The rows of a group lie close to one hidden flat surface of 13 dimensions, which may be shifted away from zero. Surfaces can cross.
Known rows, each followed by its group:
[ -6  -8  33   6 -19   5  -5  25 -19  -7  13  26  11   2   0   0   1  12]  M
[-12   9  -5   3   4  -3  -1 -10  28  -3  -7 -13   4  15 -34   1   9  -7]  S
[ -2  31 -16 -25   4 -19   8   7   4 -11 -10 -14   2  19  -2  13  15  10]  S
[  7  20 -24  -6  -7  18 -18   6  13 -27 -13   4  15 -15  37  11  -3  -3]  T
[-14   4   2  21  -8  -1 -32  -6  25  -7 -20   2   1 -11  -4   9 -19 -20]  M
[-13 -12   2  13   5 -12   3  -4  23 -19   9  -4  17  19 -15 -11  -7  24]  T
[-19  20 -13  -7   2  -2   3  -1  -8  21   3   7 -10   3 -25  -4  -6 -34]  S
[ -2   9  25  26 -19  -9  14  21   5 -21  -6   5  10  27 -16  23  -5  -4]  T
[ -8 -17   8 -13   2 -12 -30  -9  -8  18  -8  -4 -22 -25   2   2  -6 -18]  N
[ 19 -11  16  -7  -3   8   3  -3  -6  20  20  19   6  -8  -8 -23  13  20]  M
[ 10  19 -21  -4  -4  -2 -32   0   3  11 -13  20 -16 -11  20 -11 -13   7]  N
[ -4   1  15  11 -17  -7 -10  15 -16 -10 -17 -11 -21   3   2  29 -11 -17]  T
[ -7   5   2   8   5 -18  -4  -4   9   8  -9   3 -18  34 -18 -11  -6   2]  N
[-40  -7  -4   4  28  18   2  13 -32   5   4  20   7  -2   2  -1  15 -16]  M
[ -5   1  -2  18 -10 -29 -26   4  10   5   4   4  -6   6  -1 -11  -5  25]  N
[  9  13 -17  31 -13   3 -20   7   1 -17   2  -7  -6   0  10 -10  14 -32]  T
[-12  11  25   3  -5 -12   4  -5  -5 -15  -7 -19 -14   2 -36   5  -6 -14]  M
[  6   4 -10  17   6 -20  -6   7 -13 -21 -13   9 -14  11  14 -12  -4 -12]  T
[-11  -9  44  15 -20  -5  13   4 -19  10  33  -6  17 -22  17   1   5 -10]  M
[  2  16 -12  11 -15  33 -12   5  -9 -25  15   1   7 -17  10 -16 -12  -4]  M
[-12 -29   5 -16  -6  22 -19  10  17   4  -8  15  17  -2   8  24   0 -11]  M
[ 20 -19  19 -15 -14  28   0   0  12 -25   6  -6   9   3 -20  -5 -12   1]  M
[ -7  -4   6 -14   5 -11   9   2  13  10   6   0  13   9  10   5  21 -34]  T
[ 14  15  -4 -11 -23 -12 -22  15   0  -4   2   4 -18   9  -7 -12   3   0]  S
[-19  -2   7  10   7 -10  29  14  -4 -20   6  -4  25  15  11  13   8 -21]  T
[ -1   0  10 -11  -3  41 -15  -8   0   9   0  -5  -3 -18 -19   5   8   5]  S
[ 21   0  11   2 -25 -11   3  -7   6   2  13 -15  -2 -15   1  -1 -24   4]  S
[  0 -11   9  -4   1 -15 -11 -16   7   2 -12 -15  -9 -19  -1  10 -16  -2]  N
[ 19   8   7  -6 -35 -17 -17  11   7   4  19  -6  -7  -6  12  -5  -6  -2]  S
[-13  -4  12  12  12  14  -2   9   0 -15 -22  17  18  -7   0  28  13  -8]  M
[-21  -6   6  -5  21 -13   9   3 -27   1  -9  18  -5  -1   6  -3 -15   4]  N
[-20   8 -14   2  20   5  -1  -4   2  -5  -1  -2   7   7   5  -9  18 -13]  S
[-11   1 -11  14   5  34   4 -19  29 -19  -7 -17  24 -17  -9  19 -20  13]  M
[ 30  -6  16 -31  -7 -12 -11  16 -27 -15   7  12 -16  -1 -10 -25   0  17]  N
[-13  -2   6  -5  -5 -16  -5   3 -15   8  10 -10 -19   5   4  -8 -23   8]  N
[ 14   7  14 -10  -7   9  15 -12  -3  12   0   3 -15   4  12 -16 -32  -2]  N
[-15  16 -13 -13   3   6  -2  -9 -17 -11   0 -32 -17 -12  11  -3 -12 -10]  S
[ -5  13 -12  -2   6 -17  -4  -5  24  10  -2  12  14   3  23  -7   3   0]  S
[ 19  22 -18   9  -7 -35   2  10  13   5  -5  21  -7  16 -31  -8   5 -17]  S
[  4  15  15  30  -7  18  12  13  11 -20 -13  28  18  15  -6   7  -8 -19]  T
[  1   0   1  23  20  -8  22  -2 -15 -32 -20 -11  -3   6   7  10  -7 -12]  T
[ 16  13 -10 -25  10  28 -13 -13   7   7  -8  -1 -14  -4 -14 -17  18   6]  S
[-29  -3  11 -25   1  15   9  17 -35  -4  20  15  -8  14  -8 -17 -15 -19]  M
[ 18   2   6  -3 -13  21 -16   3  -7  -9   4  28   1 -21   5 -28 -24  16]  N
[ -3 -16   1  14  13  -8 -11  -7  26  -5 -14 -12  17  -5  13  17  38 -16]  S
[-11 -18  10   5  -9   3  13  -2  18  -3  21   8  28  -6  24  -3 -29 -11]  M
[-18   3  -5  14   6   0 -10   6 -20  -9   0 -12 -18   9  -4  -3   1 -15]  T
[ 13   3   6  17 -18   4   8   0 -11  -7  13  -8   3 -15  33  -5 -15  -7]  T
[-11  -9  21 -13   0  12 -19   7   1 -17   3 -10  -5  19 -17  -8  13  23]  S
[  9  13 -11 -12   5   6  -4   9 -27   0   0  16 -19   6  11 -22  11  -2]  N
[ -5   9  -6  18  -8 -13  -6   5  26   1  -7 -23   8  12  -8  33  33 -20]  T
[ -5  15   4 -15  -5 -21  14   1 -12  -5   6 -16  -8   5  -9  -1 -10   9]  M
[ 30   9   7  17 -24   3   1   5  11 -11  -3  -9   8 -13  30  15   3 -21]  T
[ -6  -4   0  24  10  -1 -12   0   0  -8 -17   9  -8  16  -1   4  -3  17]  N
[ 10  -5 -11  17  10   0 -29   7  -4 -24 -10  15   1 -14   4  -8  15   4]  N
[-15 -12   9  -5  -5  17  17   8  -1   5  35  -4  34  -3   1   2   9  10]  M
[ 13   9  -5   4 -19 -16 -21  11   5   0 -14   8 -16   3 -24  11   2 -24]  S
[-36  -4   5  -2  -1  -4 -18  13 -11   7   5   9   0  -5  17   9  -6 -32]  M
[  6  -1   6  21  -4  26  -4 -12  13 -14 -10  -5   8 -17  -1   9 -17  21]  N
[ -5  -1  -7 -32  14 -10   9  -4   2  -5  -6   1   4   3  15  -2   0 -13]  T
[-16  25  -4 -12  -7   1  -4  12  -8   8 -12  18 -11   8  17  10 -32   6]  N
[-24  -2   0   6   4  17  15  -4 -29  -4   8 -21  -3 -13  -1  10 -20  24]  T
[ 14  16   5 -16   1  34  23  -2 -14   0   0  15   0  -5   3 -10 -13  21]  N
[ -1  13  -2  12  -1  18  16  -9   8  10   5  18  20  -9 -12  -3 -18  25]  S

New rows, each followed by its group:
[ 22 -16   0  22  16 -12  27  -7 -25  -3   2 -11  -4 -10 -29   0  12  34]  S
[ -4  -3  12  -9  17  20 -19   2  -8 -23 -34  28 -16  10 -12  -8 -21   9]  S
[  1 -15  10  20  14  14  -7  -5 -10 -15 -22 -10 -24  10 -12   1   0   2]  N
[  5 -11  -4  24  12  14 -23   7  -2  20 -20  32   8 -19  -3  18  36  -5]  S
[ -7  10 -18  -1  -2  -4 -17  -4   3  41  -3   7  -7 -26   7  16   4 -15]  S
[ 19  -1  -2   4  -7 -15 -31  10   4 -45 -21   1   0 -16   7   8   6   4]  N
[ 10  17   9  10  -7  15   8  -3  15  21 -12  19  10  -6  -1  25   1   1]  T
[  7   7  15  -7  -3   7  27 -11  21  16  -1   5  16   7   5   7 -13   5]  N
[  9  -3  -2   6 -13 -23  -4   3   9  18   7  -6   3  -9  -1  14  20 -35]  S
[ -8  23 -12  16  -6   4  -6  10 -11  12  -5  18  -6  -2  13   4  -9  -1]  T
[ -9  13   7   2   1  21  13  -5   8  11  -7   2  -1  18 -21  10 -10  26]  N
[ -3 -13   3   3   2 -28   3   4  13 -23   0  -9   3  25   0  -8   3 -14]  T
[ 25  -6   6   5  -2 -15  15 -18  -3  11  14 -23 -17   0  -5 -21   5 -20]  T
[-14  32   0  14 -16  -6  18  18 -18  12   6   6  -1   9  17  17   6 -33]  T
[-15 -12 -10  -4  -4  24 -21  -1   2 -32 -13  -5  -8  -9   9  -1 -47 -18]  M
[ 19  -3   6 -18 -15  22  15 -14   4  -9  27 -18   9 -12   7 -27 -14  -2]  T
[ 13  13  11  22 -11 -12   8   9 -21   2 -12   4 -25   5   1  11 -11  -7]  T
[ 14  -2   9 -21  -5  -7   9  -8 -11  21   1 -14 -13 -14  12  12 -11   5]  T
[-10  28 -27  18   2  21   1  -4  -4 -14 -10  -1  -8  -4 -27  -6 -19 -18]  S
[-26  -3  10  10 -17 -11 -15  19  -2 -10  22  -1  12  -1 -14   0 -10  34]  N
[  1  -6  -3  37 -17  -8   2   5 -18  -3  22 -24  -3 -13 -17   6  10   9]  S
[ 12  18  16 -12 -28   0  16  21 -17  -3  17  -4  -4  13   0   3   3  -2]  T
[-18  14   2  -3   6   5  20  -6 -25  -8  11 -25  -5 -11  -9   0  -8   2]  M
[ 11   7  -6   6  -3  29 -17   4   4   4   9  13  10  -9   6 -12  23  24]  S
[ -8   5  19 -30  -6  21  -1  17  -7  -6   1   5   8  13  -6   7  19  25]  S
[ 13  29   8  -4 -27  15  18 -11  19  11  17 -21   5   1 -16   6 -11  -6]  T
[  1   6 -10   9  -3  20  -7   9  -3 -21   5  16  14  -5   9  -9  -5   5]  M
[-13 -31   3  -3  25  -8   7 -13   2  15   4   5   4   9 -11 -12  -9   0]  M
[  3 -14   4  10   8   7 -11  -8  16  -3   0 -27   5  -5 -17  12  43  19]  S
[ 15 -17  22   2  -3  -2  -5 -22   1   7 -12 -18 -34  -4  -6  -9 -28  -3]  N
[-13  11  -4  12  -4  10  -1   6  -8 -23 -10 -11   6  -9  -1  24  -5  -7]  S
[ -6   4  13 -15  -8  -8 -13   5  -7   1 -15  15  -7 -18  17   9 -38  12]  N
[  0   4   1  22 -13   5 -15  17 -12  -2  -1 -13  -4  -6  13  29  30  -6]  T
[ 12   1  12  16 -29  -1 -10  18  13  -1  14   2  19  -3  -6  13  14  16]  S
[-11 -13  14   3  16  -5  -5  -4  10 -14  -1   7   8  19   6 -19   9   9]  S
[ 17   9  -2  -8 -11  11  -7  17 -25  17  10  15 -18  -4 -27  -6  12  12]  S
[  3   2   2   2  -1  11  11   3  -6 -11  24  19  30 -16  17 -21   1  10]  N
[-10   6 -11  11   6   6  -4  12  -5  -2  -5  -3   7  -5 -19  25  31  -8]  S
[-11   0   9 -13  -6  19  -4  21 -26   8   7   3  -1  -1   7  18  25 -18]  T
[-12 -21  31  23 -10  15 -11   7  12   7  -4  10  10  10  -4  21   1   8]  N
[-19 -11  17   1   3 -31  -5  14  13 -23 -10  -2  19  16 -22  28  13   6]  N
[-30   3   3  23  19  15  18  -3 -15 -19 -17 -13   3   5 -20  26 -11  -3]  T
[ -8  -3  13  -8  -5 -19   6   2   7  40  18  11   5   7 -15   1   3  23]  S
[ -9 -16  -1  -9  26 -10 -25  -9  -9  13 -10  -5 -26   5  -7 -12  21   8]  S
[ -6   7  -9  12 -10   1 -29 -12  12 -18  -3 -23 -19  -2 -13 -12 -24  26]  S
[ -6   5  -6   8  -2 -15 -21   4  15  25 -20  11  -1  -1   2  29   7  21]  T
[ 19   0  29 -12 -18  33   1   5  -2  -1  -2  -3  -9   5 -15   5  -2   8]  N
[ 14  26 -17 -26  11 -11   0   1  12  -6 -22  36  15 -12   4  -2  -9  11]  N
[ -5 -21  12 -18   6  -4  17   0  10  13  11  22  24   5  16  -5 -15 -11]  M
[  1  20  -5  -1  -8   7   0   6  11   8 -15  -6  -1  12  18  30  12   2]  N
[  6  11  -9   8 -11  -8  12   1   4  23  23   5   9  -3 -12  -5   9 -11]  S
[  5  23   3  23 -22  27   7  17   6 -14   5   7  23   5   3  17   7   1]  T
[-18  22  -7  20  -1   6  13   9  -7  -7 -10  17   9   1  11   9 -27   9]  T
[  2  -3  10  27   4  11   6 -18  15  -8 -26  -1  -6   1   4   9 -43  17]  N
[-14  19 -17  12   7   8  12  17  -6 -23   0  -6  17  12   4  13  20  -3]  T
[  9   1   7  19 -10 -26  18  -3   7   1   5 -29   0   9 -10  21  12  11]  T
[ -7  25  20  -5 -26   7  23  -2  -1  33  15  -8  -6   6 -12  10 -22 -21]  T
[  2 -14  27  -2 -25   3  -6  18  -3  -1  14   0   4   0  13   9  13 -24]  T
[ 18  -3  -1   9 -14  -9 -25  19 -11  -6  -5   6 -11  -7  -3  11  28 -32]  S
[ -2   2  -8 -37   2   4 -10  17 -14   1   3   4  -7   9  -4  -1  19  17]  T
